The rows come from 4 hidden closed curves, with some noise, and rows from the same curve form a group. Each curve winds through 6 dimensions. The rows are also pushed far along 4 directions, which tell nothing about the answers.
Some rows, each with its group after it:
[-2.79  0.59  1.41 -4.06  4.38 -0.49  1.31  4.31 -1.19  0.69  2.00 -3.10
 -0.88 -1.74 -1.77  1.05 -0.06 -1.75] => J
[ 2.11  4.70 -2.05  0.86 -1.15 -2.89 -3.21 -1.33  2.67 -2.12 -0.08  0.73
 -0.11 -3.34  1.98 -3.77  2.80  0.75] => A
[ 1.36  2.79 -1.31 -0.13 -1.93 -1.34 -2.17 -0.83  1.42 -1.70  0.67  1.81
  1.83 -3.22  1.90 -1.87  2.02  1.37] => B
[ 2.28  4.75 -1.67  0.04  1.98 -0.87 -1.90  2.16 -0.40 -3.53 -0.54 -0.93
  1.06 -1.61  0.54 -1.74  2.02  2.26] => B
[-1.40  1.68  1.40 -1.67 -1.65  0.20  1.21 -2.83 -1.54  3.20  2.09  0.72
  2.62 -3.53 -1.79  2.08  2.03 -1.82] => K
[-2.01 -3.02  1.81  3.01 -2.31 -0.40  1.07 -2.17  1.59  1.89  0.08  1.24
 -3.09  3.30 -0.31  0.29 -3.18 -1.75] => B
[ 1.33 -4.00  0.11 -0.15 -2.30  0.56  0.40 -1.41  3.76 -1.48 -0.54  3.07
  2.14  0.97  3.58 -0.28  0.24  2.01] => J
[-1.57  0.13 -0.16 -2.93 -3.01 -1.13 -0.30 -4.49  1.91  3.81  1.43  0.64
  5.09 -0.50  0.43 -1.87  2.46  0.25] => A
[-1.22  1.07 -0.69  1.42 -3.01  0.14 -0.10 -3.83  0.71  2.22  0.39  0.75
  3.30 -0.53 -1.24 -0.71  0.09  0.39] => B
[ 2.39 -0.34 -0.88  4.06 -3.29 -1.23 -1.01 -3.16  2.47 -1.96 -1.81  2.77
 -3.45 -1.01  0.90 -1.86  0.43 -0.70] => A
[ 0.29 -3.72  0.92  1.94  1.64  1.74  0.82  4.88  3.17 -4.51 -1.12  1.40
 -1.26  2.28  5.33 -1.06 -4.92  2.76] => K
[ 1.97  0.13 -1.47 -5.09  5.81  0.30 -0.61  6.33 -0.08 -4.23 -1.20 -2.15
  0.90 -2.28  1.57 -0.57  3.24  1.72] => B
[ 0.29 -2.80  1.52  0.64 -0.49  0.10  2.00 -0.52  2.15 -0.23 -0.52  0.43
 -0.60  3.08  1.87  0.33 -2.01  0.53] => B
[ 1.00 -0.74 -0.21  2.00  0.80 -1.40 -1.35  1.41  2.12 -3.75 -1.75  1.42
 -3.71  1.29  1.37 -2.09 -0.21  0.09] => J
[-0.32 -3.26  0.89  3.18 -4.03  0.20  0.29 -3.37  1.83  0.90  0.53  1.76
 -0.62  4.04  1.58 -0.69 -5.03  2.12] => K
[-0.75 -1.20 -0.35 -4.03  0.34  0.78  0.24  0.20  2.46  2.13  0.87 -0.16
  4.00 -4.04  3.77 -1.27  1.00 -0.14] => J
[ 0.77  0.68  1.55  0.38 -2.00 -0.74  0.87 -3.63 -2.14  2.09  1.15 -0.06
 -0.58  2.40 -0.54  0.94 -0.97 -0.08] => B
[ 1.81 -2.34 -1.25  1.23  3.63  1.83 -0.13  4.28  0.54 -3.89 -2.32 -0.53
 -1.46  2.60  2.45 -0.21 -1.35  1.43] => A
[ 3.95  1.69 -1.25  3.46 -1.66 -1.32 -1.39 -0.03  2.24 -5.46 -0.14  2.63
 -1.74 -1.40  1.56 -0.36  1.22  2.40] => K
[ 1.38 -3.79  0.51  0.77 -3.29  0.76  0.61 -3.35  0.88  0.60 -0.49  2.89
 -0.74  1.12  2.85  0.02 -1.06 -0.14] => B
[-4.57 -2.33  1.95 -1.13  1.58  2.31  2.97  2.52 -2.14  2.35  1.40 -0.93
  1.45  1.01 -2.65  2.67 -2.79 -0.96] => B
[ 2.52  3.36 -2.53  1.13 -1.48 -0.06 -2.35 -1.27  1.11 -2.41 -1.16  1.41
  3.94 -2.28  2.13 -2.75  2.34  2.97] => J
[-0.71  1.05  0.67  2.31  0.39 -0.41 -0.10  1.90  0.51 -3.11 -0.70  1.61
 -1.78  0.92  0.12 -1.40 -1.00  0.20] => A
[ 1.80  1.96 -2.02  0.37  0.49 -1.70 -1.56 -0.76  0.63 -2.01 -1.25 -1.38
 -0.24  0.43 -2.71 -1.42  2.75  2.13] => K
[ 0.66 -0.40 -0.11  2.39  0.56  0.63 -0.50  0.71  0.73 -0.38 -1.37 -0.60
 -1.92  0.80  1.68 -0.95 -2.37  0.04] => K
[ 0.60  0.93 -1.13 -2.61  2.13 -0.26 -2.08  4.93  2.76 -4.07 -0.08  0.84
  1.16 -3.94  3.75 -2.25  1.69  1.69] => K
[-1.70  2.22  1.20  0.43 -0.81  0.07  0.57 -1.39 -3.41  2.20  1.87 -0.40
  0.92  0.99 -2.59  1.10 -1.16 -0.15] => B
[-0.28 -0.11  1.40  4.02 -3.97  0.66  1.42 -5.45 -1.71  2.40  0.24  1.63
 -0.25  2.71 -2.07  1.22 -2.16 -0.49] => K
[ 1.70  0.04 -1.22 -0.88 -1.22 -0.40 -1.60 -1.43  2.04  0.81  0.10  0.21
  0.81 -2.94  2.67 -1.38  1.39  0.03] => J
[ 0.05  0.09 -0.20 -2.80  0.31  0.09  0.06  1.68  1.68 -0.48  2.39  0.46
  3.11 -3.09  3.28  0.26  0.43  1.06] => A
[ 3.42  1.07 -1.76  2.85  0.57 -1.00 -2.46  1.17  1.78 -4.26 -0.93  0.71
 -2.63  1.81  3.06 -1.47 -0.35  1.81] => A
[-2.98 -2.89  0.68 -1.39  0.57  1.98  1.11  0.73  1.70  1.52 -1.67  0.55
  3.22  1.41  2.99 -2.34 -1.64 -0.41] => A
[-0.76 -3.47  0.85 -0.37 -1.75  2.36  1.41 -1.76  1.25  1.44 -1.60  2.78
  2.73 -0.51  2.08 -0.27 -0.06 -0.50] => K
[-1.38  1.43  0.66 -3.33  1.68  0.61  1.10  2.95 -1.35  0.32  3.08 -1.07
  2.45 -3.67 -0.21  2.32  0.18  0.34] => B
[-0.04 -2.36 -0.42  2.30  1.32  1.17 -0.87  1.34 -1.02 -0.79 -2.48  0.84
 -3.53  2.08  0.39 -0.87 -1.86 -1.42] => A
[-0.76  0.02 -0.39 -1.21  0.66  2.22 -0.06  1.51  1.69 -0.70 -1.85  1.00
  5.54 -1.57  3.91 -2.41  0.26  1.83] => K
[-1.52 -2.49  2.48  2.24 -2.75  1.43  1.71 -1.80  0.50  0.74  0.72  2.67
  2.00  4.01  2.09  0.53 -3.51  1.44] => J
[ 3.37  1.38 -2.55  0.41  3.47 -0.26 -2.10  3.71 -0.69 -3.28 -1.13 -2.30
 -3.16 -1.43 -1.07  1.57  1.81  0.81] => J
[ 0.99 -6.07 -0.38  1.66  0.17  1.60 -0.11  1.48  3.64 -2.67 -3.44  3.05
 -2.51  0.60  4.95 -2.07 -1.58 -0.78] => A
[-1.01 -0.27  0.33 -0.84  2.33  2.20 -0.08  3.39 -0.70  0.31  0.02 -0.80
  1.35 -1.06  2.64 -0.05 -2.11  0.18] => J
[ 0.79  2.20  0.90  1.41  2.31 -1.16  0.70  2.40 -0.86 -2.30  0.83 -1.45
 -4.35 -0.69 -2.40  2.54  0.33 -0.68] => K
[-2.67 -1.29  1.49 -0.29 -0.94  2.13  0.96  0.36 -1.64  1.49  1.44  2.04
  2.05 -1.21  1.53  0.23 -2.55 -0.82] => A
[ 1.00 -0.59 -0.88  1.47 -2.30 -0.71 -1.38 -1.95  1.33  0.66  0.86 -0.14
 -1.07  0.12  0.73 -1.00 -2.29  1.47] => K
[ 2.94 -1.93 -1.59  4.44 -3.29 -0.45 -2.72 -3.98  3.57 -0.72 -3.17  2.67
 -1.73  2.59  4.51 -4.00 -1.05  0.17] => A
[-4.17 -2.61  3.34  0.34 -1.93  1.42  2.87 -1.52 -1.27  2.74  1.67  2.41
  0.83  1.13  0.67  0.38 -4.09 -1.67] => J
[-1.04 -2.29 -0.67 -1.22  2.69  2.41  0.15  3.99 -1.31 -0.51 -0.88 -1.40
  0.49 -0.14  0.14  0.02 -2.22  0.94] => K
[-0.45  1.53 -0.23 -1.45 -0.38  0.89  0.31 -1.47 -3.66  2.45  0.71 -1.06
  1.74 -1.05 -2.04  0.87  0.51 -0.33] => B
[ 2.56  3.68 -1.19 -1.75 -1.39 -1.16 -1.41 -1.35  1.55 -0.57  1.39  0.03
  3.84 -3.54  2.97 -1.73  2.70  2.25] => B
[-2.00 -2.01  1.59 -2.05 -2.25 -0.02  1.56 -3.84 -1.27  5.60  3.73 -0.06
  1.70  0.58 -1.15  2.86 -1.09 -1.41] => A
[-3.57 -0.69  0.83 -4.78  2.48  0.19  0.28  2.84 -0.39  1.41  1.18 -0.68
  2.04 -1.45 -0.27 -0.98  0.65 -0.96] => J
[ 0.80  2.16 -0.55  0.58  3.96 -0.56 -0.19  5.33 -0.34 -5.51 -0.67 -0.46
 -3.06 -1.60 -0.32 -0.98  0.38  0.25] => J
[-1.67  2.53  0.49 -0.10  0.38 -1.09 -0.62 -0.54 -2.09  1.04  0.86 -0.42
 -1.05 -0.69 -2.61 -0.68  0.22 -1.37] => J

New rows, each followed by its group:
[ 0.33  4.22 -1.12 -1.52  2.00 -1.48 -0.25  1.57  0.15 -0.80  0.82 -2.45
  1.22 -3.75 -1.98 -0.40  2.73  0.37] => A
[-0.17  0.38 -0.08  0.46 -1.58  1.38 -0.31 -2.84 -0.48  2.92  0.14 -0.56
  3.85  1.01  0.56  0.37 -0.62  1.21] => J
[ 4.95  2.45 -2.66  4.58 -2.72 -3.25 -3.65 -2.21  2.14 -4.10 -0.28  1.15
 -4.80 -0.81  0.03 -1.53  0.85  1.91] => K
[-1.69  0.99  1.90  3.40 -0.64 -0.64  0.85 -0.13 -1.93 -1.07  0.43  1.26
 -3.21  2.28 -2.70  0.57 -2.23 -1.01] => A
[ 2.00  1.97 -2.53 -2.60  0.73 -1.61 -2.25  0.47  1.19 -2.04 -0.13 -0.75
  2.25 -2.16 -1.09 -0.76  4.94  2.11] => J
[-1.74  0.04  0.90  0.50  2.24 -0.65  0.75  4.58 -0.10 -2.14  1.73 -0.58
 -3.69 -0.80 -2.44  2.39 -1.17 -0.95] => B
[ 3.70  2.54 -1.95  2.58  0.53 -2.67 -2.92 -0.60  1.01 -2.47 -0.95 -1.53
 -4.03  1.80 -1.66 -0.16  2.00  1.08] => J
[ 0.54 -0.32  0.38  1.20 -0.35 -0.55  0.27 -1.07  1.98 -0.29 -0.26  0.39
 -1.11 -0.43  2.14 -1.55 -0.91 -0.56] => J
[ 0.71  1.91 -1.59 -1.40  0.61  0.03 -2.31  1.26  2.73 -1.04 -0.99 -0.20
  4.69 -0.37  4.20 -3.17  1.43  3.01] => J
[ 2.70  1.36 -2.91 -0.55  2.80  0.20 -2.13  3.06  0.54 -3.32 -2.22 -1.54
  0.86 -0.54  0.24 -0.73  2.76  2.36] => J
[-3.43 -0.17  1.68 -0.39  1.42  1.28  1.49  1.72 -1.77  0.64  0.40  0.58
  0.48  0.22 -0.20 -0.87 -2.32 -1.18] => J
[-0.37  0.25 -0.32 -4.64  2.31 -0.26 -0.05  2.63  0.32  1.00  1.37 -2.13
  0.86 -3.45  0.69  0.37  1.84 -0.74] => B
[ 2.36  3.47 -1.30  1.03 -2.18 -2.49 -1.73 -4.28 -1.83  2.17  1.98 -1.51
 -2.93 -2.34 -4.51  1.77  2.47 -1.39] => J
[ 1.93  3.59 -1.99 -0.22 -1.65 -1.10 -1.14 -3.44  0.52  0.89  0.41 -0.36
  3.14 -4.28  0.02 -1.53  2.86  0.45] => J
[ 2.88  2.03 -2.03  3.31 -1.06 -2.34 -2.07 -1.80  2.48 -3.75 -2.87  1.32
 -3.48 -1.16 -0.59 -3.29  2.72 -0.17] => A
[-0.70  0.70  1.94  2.11  3.21 -0.60  1.50  2.80 -4.45 -1.17  0.63 -2.27
 -6.36  4.47 -5.01  2.98 -2.56 -1.27] => B
[-2.88  0.24  1.49 -3.16 -1.29 -0.05  1.33 -1.16 -0.74  2.35  2.97  1.13
  3.03 -3.17 -0.32  0.29  0.25 -0.78] => J
[ 0.45 -0.54 -0.57  1.06 -4.02  0.18 -0.77 -5.91 -2.21  3.85  1.79  1.59
  1.42  0.07 -1.06  1.01 -0.26 -0.39] => A
[ 0.20  1.80 -0.19 -5.10  5.42 -0.44  0.23  4.15 -2.89 -0.84  0.59 -4.23
  0.02 -0.47 -2.22  1.17  2.50  0.52] => B
[ 1.00 -0.15  0.63  4.04 -5.08 -0.86 -0.77 -5.43 -0.24  1.42  0.99  2.58
 -1.30  3.41 -0.59  0.99 -1.36  0.93] => J
[-1.61  0.86 -1.00 -4.49  5.16  1.12  0.05  4.30 -0.53  0.51 -1.23 -3.58
  3.04 -2.31 -0.90 -0.49  2.79 -0.02] => K
[-0.89 -3.08  1.35  2.36 -4.31  0.39  0.07 -4.98  0.76  2.86 -1.04  3.20
 -1.18  1.75  0.87 -0.96 -1.37 -1.89] => K
[ 1.23  1.96 -1.81 -1.49 -0.72  0.21 -1.49 -0.94  1.32 -1.29 -1.66  1.88
  4.99 -4.00  1.63 -2.22  4.73  1.27] => K
[ 0.68 -1.94 -0.86  0.29 -0.45  1.57 -0.81 -0.39 -0.76  0.68  0.06  1.10
  1.15  0.06  1.80  0.36 -0.99  0.46] => A
[-3.75  2.20  1.50 -1.16 -4.80 -0.06  1.38 -5.92 -0.45  6.06  3.57  0.69
  7.56 -0.83 -1.60  0.04 -0.20  0.51] => B
[ 0.13 -0.06 -0.15 -1.04  1.71 -0.31  1.03  1.35 -0.18 -0.17  1.14 -2.39
 -0.51 -0.54 -2.25  2.04 -0.05  0.93] => K
[ 0.13 -1.24  0.21  1.76  1.62 -0.67 -0.31  0.43 -2.11  0.86 -0.02 -1.64
 -5.67  2.81 -2.72  1.49 -1.48 -2.24] => A
[-1.28 -1.17  0.68 -2.62  0.15 -0.18  1.39 -0.30  1.01  2.00  1.67 -1.39
  1.73 -0.48 -0.75  1.02 -0.36  0.62] => K
[-1.01 -0.78  0.70  0.14 -3.80  1.14 -0.59 -4.05  1.72  2.80 -1.25  3.85
  3.68 -2.00  4.19 -2.54  0.24 -1.16] => K
[-2.07 -2.07  1.52 -2.11 -2.68  1.10  1.28 -2.37 -1.47  3.33  2.33  2.13
  2.58 -1.00  0.04  1.25 -0.94 -0.70] => B
[-0.60 -2.50  0.91  0.82 -1.84 -0.96  0.05 -2.78  0.15  1.53 -0.44  1.09
 -3.22  2.73 -1.47  0.08 -0.42 -1.49] => B
[ 1.33  2.33 -2.16 -1.18 -1.50 -1.38 -2.69 -2.47  1.89  0.23 -1.42  0.72
  2.30 -3.45  0.92 -3.45  4.43  0.23] => K
[ 1.68 -1.66 -0.71  0.40 -0.85  0.16 -1.25  1.15  2.61 -3.13 -0.68  2.85
 -0.22 -1.04  3.48 -0.93  0.25  1.35] => J
[ 1.31  2.48 -2.00 -2.26  1.69 -2.41 -2.41  2.28  2.39 -3.35  0.45 -0.17
  0.24 -2.86  1.01 -2.08  3.85  1.02] => A
[ 2.13 -1.37  0.23  2.58 -1.23  0.52 -0.08 -2.59 -0.37  0.61 -1.84  0.15
 -2.63  2.50  1.72 -0.64 -1.67 -0.43] => B
[-2.32  0.45  0.89 -1.71  0.96  0.61  0.20  0.36 -3.71  4.17  2.38 -2.09
 -0.65 -1.13 -2.63  2.78 -1.08 -2.16] => J
[ 2.50 -0.42 -0.55  3.93  0.89  0.51 -0.27  2.75  1.02 -5.86 -1.76  1.71
 -2.44  2.00  1.37  0.32 -1.30  2.28] => J
[-1.06  5.51  0.46  0.74 -1.26 -3.01 -0.29 -4.63 -2.61  3.47  2.39 -2.55
 -0.90 -0.14 -5.56  0.21  1.25 -1.59] => J
[ 2.38  1.55 -1.11  3.30 -3.44 -0.30 -2.14 -2.75  3.35 -1.50 -0.75  2.28
  1.86 -0.93  5.12 -3.53 -1.33  2.56] => K
[ 3.58  0.62 -2.19  3.49 -0.45 -1.04 -2.18 -0.78  1.88 -2.11 -1.69 -0.57
 -3.40  0.00  1.32 -1.62 -0.79  1.29] => K
[-0.63 -2.03  1.20 -0.90 -2.14  0.68  1.26 -1.16  2.12  1.01  2.26  2.20
  2.54 -1.09  3.76  0.54 -1.52  0.52] => A
[ 1.36  0.20 -0.52  2.38 -3.91  0.87 -1.43 -3.17  4.11  0.15 -1.72  3.36
  3.83 -1.22  7.22 -4.19 -1.43  1.53] => K
[-0.62  0.57 -0.41 -2.88  4.01 -0.65 -0.70  2.93 -2.71  1.17  1.86 -3.35
 -1.66  0.15 -2.53  2.23  0.63 -1.09] => A
[-1.17 -1.51  0.10  3.15 -3.45  0.76  0.61 -3.25  0.73  2.20 -0.25  1.67
  0.42  0.76 -0.29  0.09 -2.12 -0.76] => B
[ 1.87 -0.05 -0.90  1.65  1.63  1.32 -0.70  1.90  0.49 -1.61 -1.93 -0.80
  0.83  1.42  1.60  0.02 -0.89  2.01] => J
[-0.72  1.39  0.96 -1.47 -2.55  0.82  0.43 -2.99 -0.51  2.70  1.65  1.07
  5.51 -0.45  2.76 -0.96 -0.63  1.40] => B
[ 0.97  2.27  0.14  1.62  1.93 -1.77 -0.62  1.27 -3.60 -0.75  2.97 -2.05
 -5.41  1.50 -3.99  3.59 -0.75 -0.95] => A
[ 0.30 -2.38  0.41 -2.67 -1.97  0.67  0.41 -2.54 -0.01  2.09  0.44  1.43
  2.51 -0.47  2.24 -0.15  0.54  0.18] => B
[ 1.22 -4.50  0.12  2.95  0.47  2.19 -0.32  3.89  2.39 -4.91 -1.70  4.17
 -2.28  1.27  6.53 -0.94 -3.54  0.92] => A
[ 2.14 -4.07  0.72  0.18  3.39  1.19  1.16  4.49 -0.20 -4.68 -2.03  0.50
 -4.75  2.81  1.89  1.30 -1.47  0.44] => B
[-2.55 -3.63  1.86  0.56  2.84  2.18  1.66  5.43  1.92 -2.95 -2.20  1.67
 -0.91  1.56  3.31 -1.48 -3.28 -0.43] => A
[-2.10 -0.29  1.00  0.30 -1.92  1.00  0.38 -1.73  1.44  0.97 -0.67  2.68
  3.63 -0.23  3.87 -3.79 -1.70  0.18] => J
[ 4.48  1.46 -1.87  4.34  0.69 -1.24 -2.77  2.38  1.06 -6.24 -1.70  1.28
 -4.53  1.42  0.67 -0.09  0.50  2.34] => J
[-1.02 -4.27  1.46 -2.01  0.71  2.73  3.06  0.89 -0.81  1.73  0.09 -0.09
  1.52  0.90  1.61  2.10 -2.57 -0.42] => B
[ 1.68 -2.64  0.24  3.91 -1.88  0.15 -0.98  0.83  3.23 -4.18 -1.16  4.39
 -3.35  1.42  5.26 -1.86 -2.51  0.42] => A
[ 0.64  4.61 -1.03 -1.44 -0.11 -0.55 -1.38 -0.33 -1.04 -0.14  0.90 -0.82
  4.02 -1.94  0.35 -1.57  1.96  1.80] => B
[ 0.65 -0.87 -0.49  3.14  1.83 -0.07 -0.61  1.95 -2.63 -3.09 -1.21  0.22
 -5.78  3.66 -3.51  1.33 -1.18 -0.70] => A
[ 4.12  0.90 -3.12  0.41 -0.33 -1.41 -2.65 -0.23  2.90 -3.83 -1.81  0.55
  0.33 -0.94  0.85 -1.34  3.97  2.92] => J
[-0.34 -3.11  0.61  1.08  0.55  1.72  0.30  2.38  1.57 -0.45 -0.27  0.09
 -0.72  1.38  3.82 -0.82 -5.01  1.31] => K
[-1.82  0.36  1.95  0.20 -3.17 -1.14  1.04 -2.91  0.28  1.53  2.67  1.71
  1.73  1.14 -1.03  0.62 -0.71  0.46] => B
[-0.89  0.49  1.98  1.93  2.57 -0.63  1.49  1.45 -2.42 -1.03 -0.62 -1.33
 -5.13  3.02 -5.27  2.66 -0.06 -2.22] => K
[ 0.46  4.45 -2.05 -0.62  0.72 -1.77 -2.50 -0.09  0.21 -1.76 -0.81 -0.31
  1.28 -2.25 -0.53 -3.81  3.27  0.78] => J
[-3.67 -2.89  2.02 -2.30  0.42  1.97  2.67  1.35  0.78  0.54  0.25  2.14
  3.22 -0.74  2.90 -1.63 -2.07 -0.39] => J
[ 3.15  0.07 -1.00  5.08 -3.29 -0.10 -0.93 -3.54  1.57 -2.29 -0.85  2.96
  0.24  2.20  2.68 -0.97 -1.09  2.41] => A
[-0.23  4.24 -1.42 -1.16  0.03 -0.16 -0.55 -2.26 -2.52  2.51  0.62 -1.84
  2.84 -3.90 -2.51 -0.97  2.12 -0.56] => J
[-3.93 -0.50  3.41 -1.16 -3.76 -0.56  2.05 -4.18  0.58  4.82  3.87  1.55
  3.04  0.19  0.22  0.36 -1.91 -1.26] => A
